Every row belongs to one group in each of 3 separate groupings. Each group adds its own fixed numbers to the row, and there is some noise. The rows also spread widely along 13 directions, which tell nothing about the answers.
In the rows, zero is written as 128.
Some rows, each with its group in each grouping after it:
[104 116 104  94  51 110 159  82  98 197 128 136 166 176 166 101  92  85
  50  67 168 150 121 120 172 130 104 174 164  62 108  96 121 172 129 118] -> togu Z392 Z302
[146 103 140 126 150 103 132 126 180 114 103 164 156 157 117  98 113 155
 153 221  83 140 143 114 121 178 141 145 145 175 113  97 103 127 129 146] -> togu Z523 Z82
[131 116 132 108 150 119 137 145 134 114 101 116 144 135 121 119 115 111
 133 185 143 119 138 119  89 158 104 157 114 133 118 127 129 132 162 146] -> kudi Z575 Z126
[107 126 115 129 119 145  97 112 103 109 154 142 138 164 152 108 146 150
 105  64 128 151 145 170 157 103 144 131 122  88 134 125 153 143 120 137] -> lugi Z575 Z893
[115 117 126 113 118 116 154 124 153 131 119 149 134 137 166 115 146 139
 110 132 122 143 152 107 141 118 134 125 137 133 132 110 113 134 114 131] -> kudi Z965 Z302
[129 134 108 139 139 150 107 119 130 113 154 134 111 137 122 122 146 167
 134  96 124 149 129 135 156 106 135 116 126 117 137 122 145 134 126 129] -> Nobi Z965 Z424
[128 142  94 140  91 115 155  92 129 132 141 133 143 118 110 111 116 145
 149 119 155 120 103 129 161 130 126 100 161 148 161 121 165 133  67  84] -> Nobi Z711 Z424
[129 128  95 113 122 141  83 123 119 108  91 124 151 128 135 129 146 187
 133 137 130 155 202 124  86 118 149 149  99 129 130 154 131 153 154 213] -> lugi Z392 Z126
[117  98 115 112 101 114  95 125  89 172 107 163 136 138 161 158 138 123
  61 115 128 153 178  95 138  95  95  91 127 117 116 143  93 105 120 171] -> lugi Z523 Z666
[134 119 110 112 122 108 158 109 172 112 100 145 149 122 125 104 125 137
 123 161 125 104 129 112 117 132 134 141 140 152 134 131 151 146  89 102] -> Nobi Z174 Z666
[155 119 141 110 207 150 179 177 147 115 129 116 125 157  87 124  95 126
 105 111 129 118  88 140 118  94 108 102 157 131 143 113 169 158 147 111] -> kudi Z711 Z82
[134 128  80 110 141 166 115  97 125 156 138 136 107 139 118 136 133 134
 123 144 151 155 107  80 130 133  90 160 112  96  99 117  90 131 177 141] -> kudi Z174 Z893
[115 110 116 134 112 113  87 114  92 159 110 108 133 148 162 141 158 144
  98  56 186 162 196 127 154 103  69 128 123 112 112 165 127 112 125 174] -> Nobi Z392 Z302
[113 115 133 100 137 119 139 172 135 119 123 141 131 129 138 133 150 133
 113 146 148 123 154 118 109 123 105  99 117 145 145 130 132 129 126 147] -> togu Z711 Z424
[134 150 133 155 125 136 157 105 128 109 127 104 169 144 117  86  92 150
 182 118 148 149 125 183 124 148 162 132 158 130 166 103 167 150 110 108] -> Nobi Z711 Z424
[133 121 118 129 126 137 149 170  91 154 121  88 123 115 143 136 116 102
 109 132 143 138 124 100  85 136 117 117 127 114 109 139 101 153 201 153] -> lugi Z711 Z126
[120 132 157  91 160 153 164 164  91 122 125 147 160 142 123 133  95  98
 118 135 153 125 117 159  87 123 105  77 128 108 183 110 148 126 114 118] -> Nobi Z174 Z666
[155 153  78 139  75 122 186 111  79 162  71  41 130  57 137 146  94 128
 121 102 182 102 127 106  73  92 126 110 152 143 137 202 163 158 125 117] -> lugi Z392 Z126
[104  86 119 144  93  77 114 136 130 159 128 109 143 150 187  85 178 105
 119  90 191 150 180 116 169 168  66 164 128 132  86 137 102 127 154 131] -> lugi Z392 Z666
[160 112 166 157 154 122 181 135 140 141 124 114 114 111 133 118  73  85
 129 212  51 108  78 112 106 168 159 125 156 146  94 109  89 113 157  91] -> kudi Z965 Z893
[122 123  95 126  76 111 148  78 163 156  95 124 145 139 178 105 136 163
 100  94 116 157 181  97 143 104 163 164 151 128 101 131 110 163 123 144] -> Nobi Z965 Z424
[136 127 140 122 166 146 140 113 151 118 117 140 123 147 137 118 133 147
 131 137 121 133 136 133 113 115 125 133 126 123 132 130 127 107 119 127] -> togu Z174 Z82
[128 120 109 116 120 129 112 132 134 111 132 151 129 121 120 127 140 140
 112 169  98 115 144 116 109 127 148 137 103 129 120 140 136 139 121 150] -> Nobi Z711 Z424
[ 94 126 152 106 143 134 131 196 121  88 151 166 179 167 170  91 163 158
 155  97 140 178 172 175 122 137 161  76 125 137 187  73 134 168 136 155] -> Nobi Z575 Z666
[158 129 112 136 137 137 149 128 147 130 122 132 136 131 112 115 106 154
 135 160  95 141 110 112 116 131 158 124 154 149 124 112 125 157 143 136] -> togu Z711 Z82
[122 117 119 140 118 113  83 123  92 109 122 119 139 127 121 120 133 124
 139 151 143 126 151 147 117 157 109 143 103 126 121 152 145 115 133 154] -> lugi Z575 Z126
[109 119 103 109  99 117 131 112 188 125  98 146 121 117 223 112 206 168
 115 124 116 157 214  76 105  97 164 158 102 142  98 152  69 131 131 163] -> Nobi Z575 Z666
[153 124  86 119 108 119 101 113 133  89  96 123 132  92  89 137 121 164
 112 189  92  87 145 111  81 116 169 150 108 143 119 180 174 158 110 167] -> togu Z711 Z126
[149 127 118 135 144 128 116  80 138 140  98 127 150 149  98 126 100 140
 138 137 144 138 140 129 134 126 101 135 147 129 128 128 138 101 103 133] -> Nobi Z711 Z666
[147 100 114 129 160  88 110 128 159 113  77 122 187 169  75  97 108 169
 148 142 166 135 162 148 141 161  80 142 158 180 139 121 179 160 120 153] -> lugi Z174 Z666
[115 106 100 103 114 110  96 136 117 118 134 160 184 164  98  94 130 136
 130 139 164 145 148 145 150 165  98 147 127 127 146  95 165 169 124 155] -> kudi Z392 Z666
[107 120 130 108 128 142 129 147 101 131 147 151 129 154 155 135 142 141
 102  90 145 150 135 135 145  97 119  79 127 105 151 114 126 121 127 143] -> togu Z523 Z126
[124 135 157 110 175 129 198 125 166 121  88 104 158 165 132 100  95 124
 139 110 180 122 136 159 109 123  96 135 156 135 158 117 159 132 111  95] -> Nobi Z174 Z424
[135 154 110 108 140 188 115 108 108 137 146 164 127 145 115 137 117 150
 136 149 112 173 117 117 107 113 151 115 123  85 149  90  95 127 149 159] -> togu Z711 Z666
[ 96 113 150 135 104 119 124 105 127 116 172 171 154 161 164  86 136 110
 131 134 107 139 129 157 170 169 145 137 132 100 130  82 118 111  97  99] -> Nobi Z965 Z893

New rows, each followed by its group in each grouping:
[122 130 157 115 167 136 176 191 125 106 133 123 141 140 152 105 128 119
 140 117 137 140 125 157 102 127 132  79 140 135 166 103 132 145 145 114] -> lugi Z575 Z666
[135 127 132 148 138 149 156 155 124 131 148 105  88  93 182 127 156 124
 138 134 103 138 125 106  99 120 157 112 117 127 107 142  81 123 172 124] -> kudi Z392 Z893
[124 116 145 127 121 115 139 140 124 110 122 134 144 126 144 121 116 126
 108 140  95 117 141 138 114 127 159 111 130 132 136 130 142 134 113 131] -> Nobi Z965 Z126
[120 121 140 113 146 146 123 137 114 128 142 154 109 138 146 145 134 120
 108 149 108 131 123 122 122 119 118 103 117 111 126 121 100  99 135 131] -> togu Z575 Z893
[116 118 158 119 133 104 145 107 125 123  98 133 188 177 129  95  96 107
 113 108 162 125 164 181 134 131  98 132 152 115 157 115 171 115  77 120] -> lugi Z711 Z666
[133 138  85 141 130 142 113 129 120 137 135 109 126 118 119 123 159 158
 169 114 184 162 134 105 132 133  97 116 129 138 133 133 120 131 147 137] -> Nobi Z711 Z666
[140 117 147 119 168 108 163 114 193  80  91 140 167 151 118  82 116 148
 154 179 124 108 151 158 107 148 136 162 136 165 144 122 169 136  89 117] -> kudi Z174 Z82
[128 123  98 150 105 126 107 111 113 127 140 117 121 118 133 119 145 138
 132 124 128 133 125 114 147 134 125 134 126 119 118 140 130 124 133 130] -> lugi Z965 Z126
[121 117 135 136 123 120 137 129 132 127 129 129 147 151 148 106 132 127
 139 126 146 151 139 136 143 146 125 126 141 128 130 106 121 125 136 135] -> kudi Z711 Z126
[115 108 150  95 135  98 178 149 138 129 120 128 158 153 117 112  98  83
  99 147 166  92 108 133 128 151  78 126 146 126 140 111 159 130 112 100] -> togu Z711 Z126
[136 143  77 129 132 150 139 172 160 123 121 113 116  93 174 118 204 202
 185 138 149 194 178  70  87 115 166 103 118 174 137 125  75 172 190 182] -> kudi Z711 Z666
[130 116 153  96 155 112 221 134 202 158  88 124 140 160 165 105 105 126
 108 131 133 129 141 100 120 122 110 131 171 154 121  99  97 136 130 101] -> Nobi Z392 Z424
[123 147 148 141 119 129 187 123 135 116 115  96 126  93 179 108 131 112
 171 158 140 123 135 125  88 144 151 125 126 134 139 136 105  99 122  97] -> Nobi Z965 Z126
[113  90 132  91 147  99 141 141 142 131 141 178 139 162 111 120 128  89
  88 147 155  99 110 120 170 132  53 109 136 129 136 105 147 104  83  89] -> kudi Z523 Z666
[119  75 108 137 117  92  60 141 120 137 136 148 135 161 130 121 169 135
  76  91 135 137 171 120 181 120  81 129 123 128  95 147 142 130 125 162] -> lugi Z711 Z666
[137 120 112 133 152 136 128 166 130 133 150 120  98 120 132 128 153 143
 149 148 129 150 113  90 126 147 109 120 121 140 108 122  94 141 180 139] -> Nobi Z392 Z302
[122 141 110 115 100 138 132 106 114 121 122 139 178 147 137  99 114 140
 132 116 147 156 153 152 112 130 156 143 136 100 154 107 148 161 118 144] -> Nobi Z711 Z666
[101 125 123 120 138 160  44 111  88  99 151 152 150 163 135 121 157 153
 131 107 145 163 185 162 136 132 117 153  82  74 130 125 137 110 134 181] -> Nobi Z965 Z893
[140 115 103 135 127 102 109  63 130 157  85 104 166 173  95 115  98 133
 127 113 201 147 152 134 167 145  51 183 155 121 111 131 156 116 112 143] -> kudi Z711 Z302
[142 111 119 153 141 118 103 140 129 101 144 117 136 132 103  96 137 124
 159 158 136 127 123 144 128 163 125 157 117 132 116 128 153 139 147 130] -> kudi Z711 Z666
[145 141 117 116 145 136 176 102 171 124  90 119 130 133 143 120 112 171
 130 133 125 142 142 118 116  92 154 133 155 143 138 125 131 143 113 125] -> kudi Z523 Z302
[102 124 124 135 114 145 128  89 138 144 184 165 115 189 157 101 142 140
  91  43 119 161 109 151 207  90 138 127 152  74 128  87 126 127 110 102] -> togu Z711 Z424
[103 126  87  75  73 107 145 101 140 122  97 145 146 127 156 121 146 131
  61 111 149  96 171 118 114  82 129 157 114 112 131 161 167 160  81 133] -> togu Z575 Z424
[103 108 165 138 144 131 128 170 106 120 168 144 139 161 150  95 137 108
 138 128 124 156 134 159 149 162 123 109 123 113 141  80 117 132 156 129] -> kudi Z965 Z424
[121 128 151 173 114 122 143 111 103 116 143  98 133 138 167  89 124 114
 165 108 148 148 131 180 140 153 144 149 132 103 130 124 137 117 124 103] -> kudi Z523 Z302
[122 127 138 182 113 135 164 122 135 139 172  84  56 108 220 114 185 112
 120  54 117 136 106 117 156  87 156 123 132  96  91 160  88  95 149  81] -> togu Z711 Z126
[121 134 123 143  99 119 142  58 161 176 100 127 127 160 186 108 140 155
 146 110 137 182 165 108 159 127 129 145 157 133 107 107  65  97 129 135] -> togu Z575 Z424
[153 144 131 120 172 167 141 100 137 119 129 152 122 133  97 143  97 152
 142 171  99 136 105 129 117 108 139  90 141 128 155 107 124  93 104 126] -> kudi Z711 Z893
[135 143 125 152 125 129 134  95 133  91 127 108 174 148  97  75  96 139
 193 155 153 138 130 187 121 177 152 175 137 124 152 108 179 150 118 121] -> kudi Z711 Z424
[124 121 110 165 120 114  79 105 122 101 139 115 145 132 118  91 156 130
 178 144 169 137 151 154 141 176  97 169 108 125 122 141 148 105 117 129] -> lugi Z711 Z666
[141 133 103 112 168 158 152 179 139 134 143 135 104 130 137 138 159 186
 130  91 135 161 125  98 131  82 124  64 146 154 151 117 119 157 158 147] -> togu Z392 Z82
[160 133 125 138 148 120 141  95 156 126  74 104 116 107 106 147 106 153
 128 169 114  99 149 116  95 100 126 129 135 158 124 175 144  99  94 138] -> togu Z711 Z424
[ 91 105 190 100 142 110 136 156  99 126 121 153 152 161 169 137 134  95
  84  99 151 122 176 166 137 108  82  74 123 109 161 125 139  77  87 140] -> togu Z965 Z126
[116 106 165 103 152 120 114 123 138 112 117 182 137 142 143 136 139  98
 104 186 106 113 170 131 110 122 107 112 102 120 139 128 111  56  78 143] -> kudi Z711 Z666
[134 116  94 130  90 128 132 112 134 136 147 143 137 129 142  92 129 120
 123 155 100 142 115 106 132 156 162 172 133 113 101 107 110 171 157 129] -> kudi Z392 Z666
[144 109 134 147 154 123 146 147 127 154 132 116 112 139 138 134 134 124
 109  84 142 143 120 118 157  96  93  80 161 137 126 130 123 113 134 117] -> kudi Z711 Z666
[140  80 130 133 145 109  79 134 100 176 126 142  99 146 116 167 120 103
  52 140  99 127 128  78 162 122  53 114 128 117  76 145  92  89 152 156] -> lugi Z965 Z302
[137 129 130 124 142 137 140 122 110 135 121 134 133 134 121 130 105 112
 123 145 128 128 115 130 110 130 112 123 131 122 127 125 125 114 125 123] -> Nobi Z575 Z82
[117 118 136 144  90 100 125  84 148 105 130 169 159 137 145  96 125 141
 142 177  84 127 140 147 146 157 169 122 138 146 143 110 127  99  65 121] -> lugi Z711 Z126
[143 102 149 177 157 120  82 129 113 100 135  94 112 129 122 112 136 109
 133 136 112 114 142 152 127 150 111 174 102 115  82 169 149 101 146 132] -> Nobi Z965 Z82
[114  80 134 135 101  75 115 150 116 150 125 139 154 143 142 116 132 110
  98 128 140 125 147 122 158 165  87 111 137 159 108 130 130 139 124 131] -> Nobi Z174 Z424
[143  99 153 171 113 103 127 119  94 175 114 118 120 126 162 142 114  93
  94 126 106 133 144 115 138 129 103  97 150 137  94 154  90  78 122 132] -> lugi Z711 Z82
[ 92 103 146 139 115 118 100 133 122 116 181 177 149 176 157  76 163 120
 148 117 141 164 131 162 180 180 116 128 124 109 138  76 116 121 127 117] -> togu Z174 Z666
[139 110 114 168 110 106  95  86 140 131 121 127 146 138 132 103 127 151
 156 168 105 148 153 127 145 173 140 162 140 148  95 127 106 116 129 148] -> lugi Z711 Z893
[133 131 130 132 161 141 150 139 130 113 135 115 122 125 119 122 120 128
 145 144 138 115 108 134 125 131 106 109 135 133 142 125 142 114 122 100] -> lugi Z965 Z893
[115 141 142 113 147 172  96 118  79 102 142 125 150 160 124 108 109  99
 133 144 149 150 148 177  84 152 131 199  80  40 127 114 139 134 169 172] -> kudi Z711 Z302
[111 113 133 117 111 110 132 160 128 102 122 136 164 130 154 105 146 136
 130 151 137 126 170 144 105 151 145 122 119 144 139 127 144 152 119 149] -> togu Z711 Z893
[141 134 108 141 112 122 141 105 138 133 111 113 121 118 133 124 127 150
 131 138 126 130 126 114 123 119 142 133 146 137 123 139 132 134 117 128] -> togu Z711 Z302
[135 130  79 132  92 147 117 114  86 150 131 111 135 116 127 120 116 119
 125 130 145 150 116 107 110 138 138 159 122  93 104 134 117 165 169 137] -> Nobi Z523 Z666
[124 102  90 126  86  99 151 146 130 146 145 123 130 124 134 106 135 105
  96 128 138 115 108  96 150 144 118 142 142 134 104 125 138 178 146 111] -> kudi Z711 Z424
[ 96 118 156 115 124 126 106 100 132  87 141 179 160 163 161  94 144 128
 107 105 111 130 177 182 148 113 151 135 115  91 155 114 158 104  58 125] -> Nobi Z965 Z666
[163 139 147 139 211 165 139 125 174  76 116 129 106 133 100 119 114 171
 157 174  67 117 124 142  96 103 162 126 129 143 143 131 145 102 117 126] -> lugi Z965 Z82
[103 114 120 161  93 135  62  93 102 127 180 161 130 167 172  91 167 134
 116  75 100 179 154 152 188 129 155 151 117  73 109 104 107 119 133 141] -> lugi Z965 Z666
[105 105 134 124  95 104 114 128 125 126 123 155 168 140 170 108 144 145
 119 132 116 150 183 134 143 149 145 119 131 141 130 114 118 134 105 151] -> Nobi Z965 Z893
[145 117 109 141 124 118 152 184 135 112 126 117  94  59 152 137 165 130
 126 194  88 101 133  73  68 128 157  95 107 180 111 173 104 131 146 139] -> lugi Z711 Z82
[143 153  72 129 105 133 146 107 138 113  97 100 126  72 130 129 146 174
 191 188 171 124 141  94  79 142 133 135 115 167 135 161 129 130 122 129] -> togu Z523 Z893
[113 121  93 119  92 128 109 126 124 149 120 127 136 145 163 122 163 159
  97  82 150 165 178 105 138 104 131 139 124 116 113 136 115 164 154 176] -> togu Z711 Z424
[161 115 119 156 129 111  99 142 120  99 102 116 134  99 117 122 125 162
 132 165  67 116 160 138  93 129 177 116 127 166 124 168 150 147 125 163] -> lugi Z392 Z666
[105 116  93  88 145 137 119 129 141  99 135 141 137 178 138 105 166 159
  74  28 181 133 158 153 163  58  98 147 123  84 142 139 193 163 102 128] -> lugi Z523 Z666
[134 147 117 144 133 143 149 109 117 118 144 112 135 131 112 103 110 139
 176 135 154 135  95 152 135 153 122 120 144 124 156 108 145 121 122 102] -> lugi Z392 Z126
[121 124 117 115 104 122 127 114 107 119 113 132 150 127 140 120 125 121
  98 107 147 115 147 149 115 106 128 128 126 109 145 153 169 142  94 127] -> togu Z174 Z666
[126  92 145 141 148  90 141 179 110 119 152 122 160 154  92  85  98  78
 144 162 163 109  85 157 152 202  69 128 146 145 132  97 159 141 140  89] -> lugi Z523 Z666
[ 96 125 140  88 109 138 156 150  76 143 169 195 134 133 146 149 125  93
  63  92 126 112 101 137 159  77 113  24 144  96 190  99 148 111  59  90] -> togu Z965 Z666
[111 142 137 115 146 144 136 155 115  76 122 106 177 146 129  84 119 137
 170 135 176 142 152 180  79 168 138 166 105 109 159 116 176 179 147 147] -> Nobi Z174 Z302
[116 100 114  80 148 128 114 181 130 110 139 161 151 151 110 114 140 113
  95 164 132 128 140 109 116 146 102 143 104 116 130 100 138 169 163 159] -> kudi Z965 Z666
[126 103 138 141  98  88 144 140 109 144 123 121 156 122 129 113 105 107
 127 159 131 112 134 135 131 175 113 117 142 157 123 129 137 134 116 120] -> Nobi Z392 Z424
[137 136 123 140 125 137 136 144 113 125 118 116 138 113 137 125 135 144
 156 136 140 145 143 132 101 125 145  95 136 143 149 132 125 132 131 143] -> togu Z711 Z666
[104 117 122 119  90 144 141 140  96 152 182 159 153 165 170  93 124 115
 112 103 113 178 113 137 158 154 155 123 143  89 127  64  96 175 166 132] -> kudi Z392 Z893
[140 126 141 141 172 129 178 147 166 130 138 102 106 152 131 103 120 138
 140 110 129 139  89 125 154 128 115 126 166 133 126  97 124 144 156  91] -> togu Z965 Z302
[116 120 161 151 138 116  90 122  92 122 133 141 163 180 147 109 124 143
 146  95 138 174 164 190 164 147 114 107 139 121 152 101 134 107 116 154] -> lugi Z575 Z302
[137 113 150 149 121 131  84 115  79 135 124 149 143 142 142 134 103 113
 107 144  73 151 152 156 116 127 159 117 124 103 119 129 113 114 136 165] -> kudi Z575 Z666
[127 106 141 111 145 111 139 129 165  70 146 155 132 143 108  90 127 112
  96 144  90  64 108 170 137 120 143 156 124 115 138 138 202 135  69  82] -> togu Z392 Z666
[135 130  92 162 121 127  82  78 112  98 137 109 135 129  85 101 121 144
 167 141 146 121 114 152 151 158 117 175 120 113 123 140 177 121 117 121] -> lugi Z965 Z126
[157 152 145 159  95 129 181  95  99 156  97 109 123  73 150 151  75 114
 136 183  77 121 111 113  78 127 184  88 159 144 137 146  96  98  98 112] -> Nobi Z711 Z302
[158 131 146 158 146 142 111  59  77 151 126 118 102 128  77 155  59  79
 116 165 117  92  62 151 132 136  86 139 136  86 116 153 145  56  92  89] -> togu Z174 Z302
[122 108 139 148 121 122  99 127 106 133 121  97 131 147 158 109 139 115
 118 106 143 145 162 137 131 146 114 170 114  98  93 142 120 130 176 157] -> togu Z965 Z126
[107 120 105 130  69 118 130  68 105 160 145 159 143 145 149 116 120 109
 103 117 131 138 110 119 172 140 117 132 143 101 126 111 114 112  95 104] -> lugi Z174 Z126
[111 121 132  97 140 137 175 131 159 141 142 145 105 145 167 119 154 104
  89 104 139 124 120 103 135  91 108 127 132  96 121 118 103 114 126  99] -> togu Z711 Z666
[140 115 118 140 121 117 134 120 116 136 133 120 143 132 102 119  99 114
 124 151 131 114  97 132 140 155 111 128 148 130 121 121 146 136 123 110] -> togu Z711 Z893
[135 120 152 129 153 143 149 125 121 157 116 123 106 145 156 149 113 127
  79  85  99 131 139 130 133  72 121  87 148 114 130 143 113 101 120 131] -> lugi Z392 Z424
[127 125 122 127 129 124 128 115 117 109 111 128 143 130 132 114 123 132
 120 128 136 118 150 151 113 110 127 134 126 119 142 147 159 121  97 127] -> lugi Z523 Z666
[126 122 116 138 124 146 121 141  99 151 160 132 105 119 150 130 151 116
 125 113 131 153 117 105 135 128 116 102 124 110 118 123  91 117 153 125] -> Nobi Z392 Z666
[127 124  58 113  90 107  87  75 118 100  97 115 180 132  81 112 124 164
 113 111 189 100 165 150 136 119  99 176 121 125 133 173 226 160  69 144] -> lugi Z711 Z893
[116 120 122  99 143 124 167 125 189 108 116 137 139 152 157  89 148 127
 106 127 134 124 151 118 115 112 134 169 129 116 123 120 129 147 126 118] -> lugi Z711 Z666
